There are 5 ways to turn a row about zero (a turn may also mirror it). The second row of each pair is the first, turned, with some noise. The first 45 pairs use one turn. New pairs use 2 turns, one after the other, and a turn may come again.
Some pairs, each with its turns in order after it:
[.09,.23,.19,.28,-.74,.25,-.02,.02]
[-.20,.18,.34,.38,-.17,.22,-.39,.44]
vapep

[.17,.06,.04,.21,-.45,.13,-.26,-.13]
[.02,.28,-.16,.19,-.22,-.38,-.10,.22]
tamo

[.07,.50,.16,.14,-.15,.42,.13,.06]
[-.10,.12,.14,.49,.40,.03,.18,.13]
fus

[-.07,-.15,-.18,-.24,.03,-.15,.05,.13]
[.36,.10,.10,.06,-.01,-.11,-.02,.11]
rin

[-.21,-.06,-.15,-.35,.07,.24,.24,-.09]
[.04,.00,.38,.26,.01,-.02,-.27,.18]
rin

[.05,.11,-.01,.15,.04,-.29,.08,-.26]
[.10,-.07,-.19,-.09,-.06,.24,-.04,.30]
fus

[.28,-.12,.14,-.09,-.04,-.26,.03,-.58]
[-.15,-.39,-.14,.28,-.07,-.39,-.01,-.19]
bulol

[.07,.00,.15,.11,.00,-.18,.05,.18]
[.22,.14,.09,.23,.02,-.04,.03,-.07]
bulol

[-.18,.01,-.36,.27,.04,.06,-.01,-.04]
[-.08,.23,.30,-.11,-.27,-.02,.19,-.06]
rin

[-.14,-.05,.05,-.02,-.18,.04,-.28,-.09]
[-.19,-.01,-.02,.00,.32,.00,-.09,.06]
bulol

[-.08,-.12,-.10,-.21,-.13,-.24,-.07,-.05]
[.22,-.10,-.15,-.04,-.26,-.15,-.02,-.01]
fus

[.00,.27,-.18,.09,.22,.29,-.07,.05]
[-.14,-.25,-.02,-.37,-.10,-.13,-.13,.17]
tamo

[-.26,.12,.01,-.26,-.01,.22,-.08,-.09]
[.10,-.09,-.10,.29,.04,-.02,-.13,-.27]
vapep

[-.01,.08,-.11,-.07,-.13,-.23,.11,-.09]
[.19,-.07,-.23,.04,-.10,.09,.04,.04]
fus

[.23,-.32,-.21,.12,.22,-.33,.01,.25]
[.12,.03,-.03,-.55,-.10,.23,.12,-.25]
fus

[.21,.33,.27,.02,-.02,.41,-.23,-.33]
[.14,.27,.30,.30,.40,.17,-.17,-.09]
vapep

[.25,.08,-.05,.09,.09,.09,.07,-.22]
[.01,.29,.11,.05,.11,-.05,.22,-.06]
vapep

[.28,-.13,.30,-.18,-.07,-.31,.21,.13]
[.23,-.06,-.38,.06,.40,-.20,-.10,.06]
rin

[-.31,-.15,-.19,.08,-.41,-.34,-.06,-.12]
[.38,-.28,-.35,-.09,.04,-.22,-.21,.04]
fus

[-.19,-.26,-.12,-.17,-.01,.17,.04,.16]
[-.17,-.12,.06,.02,.10,-.17,.02,-.32]
tamo

[-.13,.00,.00,.11,-.12,.06,.06,.15]
[-.20,-.09,-.14,.09,-.02,-.04,-.01,.01]
tamo

[.09,-.34,.25,-.22,-.14,.06,-.11,.03]
[.06,-.18,-.35,.23,-.03,-.08,-.09,.32]
rin

[-.09,-.53,.05,.10,-.39,.11,-.30,.05]
[.05,.10,-.21,.43,.11,-.49,.12,-.27]
tamo

[.15,.27,-.12,-.05,.39,.09,-.18,-.15]
[-.08,.01,.24,-.11,-.25,-.26,.01,.37]
bulol

[.07,-.27,.09,.16,.05,.01,.33,.22]
[.37,.01,-.16,.13,-.17,.18,-.12,-.16]
bulol

[-.08,.00,-.12,-.06,-.24,-.09,.39,.00]
[-.02,-.01,-.18,-.04,-.13,.19,.21,-.36]
bulol

[-.19,.10,-.13,.25,.07,.28,.19,-.16]
[-.38,.20,.34,-.05,-.09,.07,-.03,-.02]
rin

[.07,.01,-.06,-.08,.13,.27,.05,.09]
[-.04,-.15,.20,-.15,.03,.02,-.13,.12]
rin

[.05,-.11,-.11,.09,.19,.28,.10,.24]
[-.08,-.38,.05,-.06,-.14,-.12,.03,-.07]
tamo

[-.20,-.01,-.02,.07,.01,-.39,-.20,.21]
[-.01,-.07,-.09,.13,.38,.05,.23,.16]
tamo

[.00,.10,.26,.26,.04,.20,.07,.08]
[-.26,.09,.05,.03,.35,-.04,.07,.12]
fus

[-.13,-.06,-.04,-.15,-.10,-.06,.07,-.10]
[-.19,.00,-.10,-.08,.01,.02,.00,-.17]
bulol

[-.23,-.10,-.07,-.01,-.22,-.08,.38,-.40]
[-.31,.08,-.23,.29,-.29,.09,.27,-.20]
vapep

[.18,.10,.11,-.15,.21,.14,.02,-.01]
[-.07,-.27,.03,-.07,.17,.04,-.07,.10]
rin

[.39,.20,-.12,.35,.08,-.10,.04,-.03]
[.17,.17,.08,-.16,.25,.37,.12,.17]
fus

[-.15,-.05,.20,-.10,.08,.29,.14,-.32]
[.00,.10,-.16,-.21,-.16,.05,-.13,-.37]
tamo

[.05,-.13,.22,.05,.11,.01,-.18,.13]
[.00,-.04,-.23,-.13,.00,.10,.10,.20]
rin

[-.22,-.16,.09,.07,-.15,.12,-.04,.30]
[-.11,-.16,-.13,-.03,-.04,-.10,-.36,.13]
vapep

[.19,.01,.24,-.19,-.17,.17,-.18,.31]
[.32,-.04,.17,-.22,.33,-.11,-.06,-.05]
bulol

[.07,.09,.06,.11,.14,.14,.25,-.36]
[-.20,.11,-.10,.18,.02,.25,-.18,.20]
fus

[.12,.19,.06,.21,.09,-.38,-.71,-.18]
[-.01,-.37,.66,-.23,.30,.28,.12,-.07]
vapep

[-.27,-.12,.16,-.14,-.14,.24,.04,.33]
[-.40,-.04,-.05,.05,-.04,-.20,.23,-.28]
tamo

[-.18,.04,.08,-.10,-.06,.02,.01,-.27]
[-.04,.00,-.06,.25,-.01,.13,.04,-.19]
vapep

[.17,.08,.06,-.08,.04,-.06,-.20,.03]
[.04,-.04,.24,.02,.06,-.19,-.02,.04]
bulol

[-.03,-.11,-.14,-.28,.04,.11,-.21,-.32]
[.06,-.21,.00,.30,.26,-.10,.17,-.17]
vapep

New pairs. What belongs after each?
[.13,-.03,.24,.00,-.16,-.13,.02,.03]
[.24,-.12,.00,-.02,-.07,.17,-.10,.02]
bulol tamo

[-.32,.19,.11,.06,.13,-.17,.33,-.19]
[-.32,.05,.04,.04,.18,.11,-.38,.26]
bulol tamo

[-.01,.27,.03,.15,-.04,-.16,-.16,.22]
[.03,-.22,.14,.06,-.11,.25,.07,-.16]
fus tamo

[.00,.41,.07,.17,.36,-.14,-.04,.09]
[-.08,.20,.10,-.10,.09,-.04,-.31,.46]
fus rin

[-.09,.12,-.26,.01,-.22,.13,-.05,.22]
[-.28,.16,.09,.23,-.06,-.08,.03,-.12]
bulol fus

[-.04,-.37,-.16,-.03,.08,.27,.13,.37]
[-.19,.05,.19,.19,.10,-.01,.50,.22]
rin tamo

[.05,-.01,-.14,-.21,.20,.13,.19,.19]
[.19,-.07,.04,.30,.06,.16,.01,.18]
bulol vapep

[-.03,.00,.20,-.20,-.08,.03,-.24,-.26]
[.14,-.08,.04,-.01,.37,.18,.13,-.02]
bulol tamo

[-.22,-.05,.02,-.43,.38,-.25,-.02,-.04]
[.29,-.39,.02,.10,-.13,-.16,.06,.33]
bulol fus

[-.07,-.03,-.18,-.16,.01,.19,-.25,-.29]
[-.07,-.29,.03,-.11,-.16,-.27,-.05,-.21]
bulol fus

[.05,.34,.00,-.11,-.08,.09,-.19,-.21]
[-.17,.26,.11,-.05,.27,.17,-.03,.01]
vapep vapep

[-.22,.09,-.18,.25,.08,-.18,-.26,.22]
[-.08,-.26,.02,.20,.10,-.15,-.33,-.17]
rin rin

[.15,.18,-.06,-.03,-.08,-.14,-.13,.14]
[.02,-.14,.00,.24,.02,-.17,.12,.00]
rin rin

[.01,-.25,.18,-.26,-.20,.25,-.11,-.10]
[-.01,-.21,.32,-.08,-.15,.36,-.02,.02]
fus vapep

[-.11,-.24,.09,-.07,.18,.32,.12,.03]
[.08,.03,-.23,.04,-.22,.01,-.35,.13]
tamo fus

[.31,-.12,-.13,.05,.09,.15,-.40,-.17]
[.20,-.22,-.10,-.02,-.02,.38,.31,-.13]
vapep tamo

[-.06,.19,.20,.09,.39,.18,-.06,-.13]
[.10,.34,-.26,-.12,.19,.09,-.15,.09]
fus bulol

[-.05,.19,-.03,.09,.17,-.17,.18,-.02]
[-.05,.08,-.14,.06,-.05,-.28,-.07,-.03]
fus vapep

[-.48,.07,-.09,-.11,.48,-.06,.28,.28]
[-.38,.42,.15,-.26,.02,-.18,-.08,.46]
bulol tamo

[-.13,.39,.10,-.11,.13,.21,-.10,.28]
[-.38,.10,.14,.01,.22,.14,.08,-.29]
tamo tamo

[.14,-.05,.00,.27,.10,.17,-.14,-.21]
[-.05,.32,-.16,.04,-.06,-.22,-.01,.11]
vapep bulol

[-.16,-.28,-.14,.02,-.26,.22,.14,.32]
[.14,.01,-.39,.14,.34,.15,-.16,-.11]
tamo tamo

[-.26,-.20,.11,.14,.27,-.24,.03,.09]
[-.05,.09,.15,.27,.10,.26,.29,-.12]
rin fus

[.05,.16,.17,-.07,-.32,-.22,-.18,.35]
[.14,.04,-.18,.10,-.29,-.42,.09,.18]
bulol bulol

[.20,.22,-.11,.20,.01,.23,.32,-.02]
[-.17,-.32,-.04,.01,-.26,-.21,.02,.19]
rin fus

[-.06,-.18,-.28,.26,-.12,.03,.07,.11]
[-.13,-.21,.07,-.10,-.15,-.23,-.19,.17]
fus bulol

[.26,.13,-.01,-.07,.07,.27,-.17,.03]
[.02,.01,.20,.13,-.06,.02,.34,-.13]
bulol tamo

[-.23,.09,-.01,.36,-.25,-.29,-.06,.06]
[.16,-.10,-.15,-.24,.12,-.29,.32,.04]
fus vapep

[.04,.02,.17,-.13,.03,-.18,-.14,.15]
[.08,.18,.16,-.03,-.04,.17,-.07,-.15]
rin fus

[-.29,-.02,-.05,.02,-.17,-.09,.02,.10]
[.10,.04,.31,.14,-.05,.04,-.07,.04]
rin vapep

[.00,-.50,-.02,.02,.35,.34,-.12,-.14]
[-.05,-.23,-.18,.44,.23,-.30,.40,.02]
tamo rin

[.11,.05,.03,.22,-.14,.27,.07,-.07]
[.33,-.09,.00,-.05,.10,-.16,-.03,-.01]
tamo fus

[.00,.20,.07,.00,-.35,.30,.07,.08]
[.18,-.03,-.05,-.24,-.37,-.08,-.11,-.15]
bulol bulol

[-.32,-.17,.19,-.16,-.20,-.01,.05,-.17]
[-.37,.02,.03,-.09,-.26,.00,-.15,.14]
bulol bulol

[.00,-.21,-.16,-.51,-.26,.25,.07,.21]
[.25,.33,.25,-.32,-.03,-.13,.05,-.40]
bulol tamo

[-.08,-.18,-.03,-.18,-.14,.02,.13,-.19]
[-.31,-.13,-.06,-.09,-.06,.06,-.16,-.01]
bulol bulol

[.34,-.03,.11,-.08,-.03,.32,.05,-.13]
[.03,-.27,-.03,-.15,-.03,.18,.11,.32]
vapep tamo

[.18,.20,-.02,.34,-.07,-.09,.12,-.11]
[.23,.02,.12,-.24,-.20,.05,-.05,.19]
fus bulol

[.04,.22,.04,-.28,.14,.08,.07,-.13]
[-.21,-.02,-.28,.16,-.13,-.09,-.07,.05]
fus tamo

[.14,-.35,-.27,-.09,-.08,-.16,-.02,.31]
[.44,.13,-.14,-.03,.04,-.32,-.08,.14]
vapep rin

[-.32,-.04,-.16,-.17,-.08,.20,.18,.02]
[.19,-.12,-.06,.35,.00,-.14,-.01,-.19]
bulol vapep

[-.28,-.05,-.25,.01,.23,-.13,-.37,-.16]
[-.13,-.02,.25,-.24,-.39,.28,.16,-.05]
tamo fus

[.20,-.11,.06,-.08,-.13,-.10,-.03,-.10]
[-.05,-.07,-.09,.22,-.01,-.03,-.18,-.02]
bulol bulol

[-.28,.03,-.22,.04,.13,-.08,.22,.07]
[-.25,-.03,-.09,.12,.11,-.25,.15,-.12]
fus vapep

[-.45,.11,.39,.20,.22,-.21,.49,-.13]
[-.31,.28,-.06,-.19,-.24,.63,-.30,.04]
fus bulol

[-.19,.03,-.35,.28,-.17,.00,-.21,-.11]
[-.14,-.10,-.28,-.20,.04,-.38,-.11,.22]
vapep fus

[-.01,-.11,-.11,-.12,-.13,-.21,-.28,-.14]
[.12,.02,-.36,-.10,.22,.04,.11,-.16]
bulol tamo

[-.10,.30,.11,.41,-.01,.21,.14,.14]
[-.22,.13,.13,-.11,.40,-.24,.18,.13]
vapep bulol

[.06,-.23,.04,.22,.08,-.03,-.05,-.29]
[.02,.26,-.25,.00,-.17,.22,.15,-.04]
rin bulol

[.12,.24,.20,.19,-.07,-.02,-.09,-.20]
[.03,.19,.00,.03,.20,.15,-.31,-.09]
vapep vapep

[-.04,.02,.13,.16,.01,-.02,-.23,-.03]
[-.12,-.12,.07,-.15,.12,.08,.15,-.02]
bulol fus

[.15,-.25,.23,-.15,.12,-.03,-.07,.02]
[-.12,.16,.02,-.07,.18,-.05,.22,-.20]
fus bulol

[.08,-.02,.08,-.10,.23,.06,.10,.28]
[-.14,.10,-.34,.16,.04,.03,.02,.08]
tamo vapep

[.01,.09,-.28,-.25,.38,-.16,.08,-.21]
[-.04,-.47,-.07,.03,.16,.21,-.08,.32]
tamo rin

[-.26,.12,.10,.13,.12,-.13,.05,.14]
[-.09,.08,.12,-.32,-.18,-.03,.00,.04]
rin tamo

[.12,.17,-.37,-.32,-.43,-.37,.09,.28]
[-.47,.15,-.29,.40,-.15,-.05,-.22,.39]
bulol fus

[-.07,-.26,.28,.52,-.29,.15,-.02,.05]
[.27,-.12,.20,.03,-.41,.27,-.13,.45]
bulol bulol

[-.08,.21,.19,.12,.00,-.08,.23,-.12]
[.10,.19,.23,-.24,-.13,-.08,-.08,.09]
fus rin

[-.13,.09,.03,.10,.06,-.50,.20,.10]
[.17,.03,.32,.08,-.02,-.38,-.15,.21]
fus rin

[.16,.01,.07,.04,-.16,.39,-.15,-.35]
[.30,.13,.02,-.07,-.03,-.21,.10,.41]
bulol rin

